All rows are made from the same 9 directions, up to rounding. Whole rows:
(in the rows, 128 means zero)
[[116 163 100 202 109  83 130 131 181 129 126 170 128 117  98 100  81  82
  150 179 176 113 121]
 [124 152 133 118 178 106 157 112  72  97 155 131 106 188 166 134 144 113
  135 112 161 144 150]
 [175 129 145 115 171 151 109 138 112 179 167 105  78 110 136 108 163 173
  156 125 137 141 143]
 [132 117 164 127  95 129 103 147 141 157  59 124 166 115 143 136  94  99
   83 123  63 132  94]
 [115 162  98 165 117 133 127 137 170 159  98 104 143 104  78 113  75 131
  162 178 157 119 109]
 [125 113  89  66  98 134  94  86 117 132  92 130  87 101 149 128 113 170
  140 142  82 160 150]
 [195 114 178 131 137 113 103 163 114 161 133 195  53 112 183 121 169 108
  104 119  65 162 177]
 [ 89 129 124  83 102 122 147  98 135 131 110 163 147 160 166 123 121 132
  121 126 137 142 141]
 [113 154 119 150 110 130 167 160 159 108 107 192 104 129 107 135 137 107
  122 159 117 136 181]
 [146 151  86 169 144 138 105 143 119  96 101  73  92  81  58 142  98 134
  148 163 101 123 119]
 [123 142  82 100 128 168 129 118 145 144 129 107  87  94  88 119 134 196
  173 162 138 138 158]]

Rows cut short, each followed by the rest of it:
[121 133 154 140 144 152 158 159 132 125 136 112 161 143 107 140 149 123
 113]	[112 137 111 121]
[155 137 157 157 118  99  93 142 145 170  96 156 114 112 153 105  98  91
 110]	[143 100 139 113]
[155 134 165 156 152 106 135 159  95 108 122 151 110 150 153 145 141  78
  98]	[113  97 139 142]
[158 142 115 193 125  90 103 136 162 168 148 145 113 101 115  97  93 103
 166]	[166 169 120 116]
[134 109 131 118 106 164 142 150 177 180 157 145 138 103 111 116 158 170
 152]	[135 149 119 149]
[157 141 172 137 190 156 137 154 118 191 179  78 137 143 127 107 158 156
 150]	[110 181 118 108]
[121  63 132  45  99 136 108  85  86 115 125 109 159 139 184 155 144 155
 107]	[ 75  85 138 117]
[131  75 128 114 104 137 131 126 131 120 166 125 164 122 132 146 156 141
 129]	[ 96 132 109 123]
[123 152 124 162 117  92 145 152 102  59  64 174 105 147 134 166 101  52
  90]	[144  63 149 161]
[117 134  62 121 143 108 147  85 111  82 194 148  78 140 123 122 147 154
 186]	[144 193 132 174]
[154 182 175 165 189 123 117 159 102 154  95  96 105 143 130 114 108  97
 108]	[136 116 140 104]
[ 91 149 101 108 109 130 154 118 128 108  82 139 136 147 125 143 102 125
 131]	[149 120 143 149]
[ 56 129 106  56  94 168 162  94 158 113 109 140 160 144 120 125 142 177
 116]	[125 140 126 139]
[161 133 112 135 129 129 100 133 134 157 124 131  75  90 120 115 122 147
 154]	[156 112 144 147]
[150 117  70  98 134 165 135 129  93 147 127  56 113 109 101 164 116 191
 207]	[150 128 147 161]
[157 123 110  87 158 130  82  79 107 178 172  94  75 109 154  88 135 193
 177]	[131 162 145 123]
[ 93 132  82 112 112  76 126  63 115  77 140 169 112 155 161 117 107 111
 139]	[135 160 137 138]
[142  71 146  82 126 200 118 142 129 144 161  65 158  91  99 146 186 200
 120]	[ 82 103 105 108]
[131 124 178 109 126 141 180 170 124 170 120 168 158 176 175 147 154 112
 117]	[111 122 147 168]
[123 143 102 148  99 142 126 152 153 140  66 110 139  97  85 143  82 125
 140]	[168  97 131 128]
[ 80 140 105 134  96  74 133  87 129  74  94 167 154 161 151 129  81  73
 104]	[135 134 128 113]
[169 107 144  84 126 113  41  89 104 155 105 133  59  86 181  98 126 148
 101]	[117  56 160 113]
[159 126 117 126 121  99  94 124  83 135  71 111 107 123 161 151  76 102
 136]	[142  70 162 131]
[104 133 142  92 133 165 146 122 148 182 134  96 172 143 127 111 132 172
 142]	[122 169 121 109]
[134 143 146 128 146 111 119 123 111 113 121 151  96 139 151 119 135 109
 102]	[123 110 141 134]
[126 124 134 118  87 118  84 113 163 175  76 138 140  98 143 103  83 125
 113]	[146  97 136  97]
[137 157 107 129 179 151 169 152  73  80 132  99  83 150 102 166 152 140
 151]	[134 122 145 180]
[137  78 102  96 113 129  67  68 138 133 185  99 121  81 127  97 144 184
 143]	[107 149 107  86]
[153 170 141 166 167 107 128 141 134 168 150 148  86 137 137  93 123 115
 154]	[155 171 139 141]
[114 153 162 106 133 120 167 134 138 176 125 187 131 179 183 109 138 117
 127]	[132 157 152 163]
[100 108 120 114 106 145 123 125 111  47  82 101 153 116  98 169 128 116
  71]	[103  57 114 105]
[ 92 160 102  99 127 113 144  96 107 119  85 127 130 166 150 131  87 124
 140]	[147 138 152 138]
[116 134  92 150 115  97 162 124 127 108 144 158 135 154 132 142 111 103
 166]	[148 169 130 159]
[ 96 151 135 153 110  91 172 141 125  94  87 179 161 181 151 151  98  56
 104]	[136 125 135 145]
[175 125 155 145 149 137 112 160 116 192 127  91 131 117 135 129 119 132
 150]	[129 123 135 117]
[124 125 150 127 133 121 130 113 164 193 184 141 157 143 152  82 138 145
 151]	[122 208 113 106]
[143 129 147 138 145 110 160 158  71  97 107 134 133 174 160 176 127  79
 116]	[111  95 148 157]
[ 87 129 118 154  77 133 150 138 217 105 141 208 139 102  85 105 150 119
 103]	[148 146  99 141]
[147 114 126 200 120  56  94 121 113  91 130 127 155 129 138 136  78  46
 115]	[122 129 108  77]
[ 87 148 153 134 101 140 149 154 151  95  52 149 164 137 110 145 112  88
  60]	[129  73 123 116]
[ 78 176 144 124 135 120 146 108 176  91 137 218  83 143 127  75 166 119
  75]	[137 151 125 147]
[136 184 117 160 183 110 170 150  83 102 126 131  85 172 127 144 121  99
 156]	[153 151 151 174]
[136  86 146 114 106 149 114 128 167 162 174 136 150  99 126 109 165 161
 125]	[106 143 105 113]
[143 161 167 155 144 132 166 192 117 125  82 168 105 151 134 153 137  82
  98]	[139  79 152 175]
[ 65 151 118 103  99 128 130  92 159 117  78 135 164 140 124 109  92 126
  98]	[139 133 123  97]
[133  70  97 118  57  93 121 106 148 135 148 185 149 118 166 139 119 117
 153]	[128 130 130 151]
[ 65 169 132  79 127 115 145  76 141 141 101 160 141 180 171  89 107 132
 112]	[135 168 144 120]
[128 172 122 141 170 144 182 155 119 162 146 113 123 166 117 130 129 142
 183]	[154 191 139 164]
[ 86 146 162 116 115 115 157 121 154 152 112 169 177 176 165 108 117 102
 101]	[122 159 127 116]
[115 125  60 162  93  89  88  85 155  79 130 137 106  82  90 113  86 118
 147]	[162 138 112 109]
[142 101 140  85 152 156 136 126  88 109 165 111 111 137 143 147 185 163
 123]	[ 89 113 133 149]
[140  96 185 100 121 151 119 144 142 140 144 163 125 118 153 119 188 137
  73]	[ 87  88 124 130]
[ 69 150 127 130 124 198 150 148 181  67 105  98 153  94  24 128 159 160
  71]	[126 109  85  98]
[168  89 112 104 127 145  88 113 130 145 182 125  74  76 125 112 171 186
 153]	[120 121 129 144]
[144 158 151 158 167 116 149 165  79  87  96 126 105 158 132 160 127  78
 101]	[124  88 144 147]
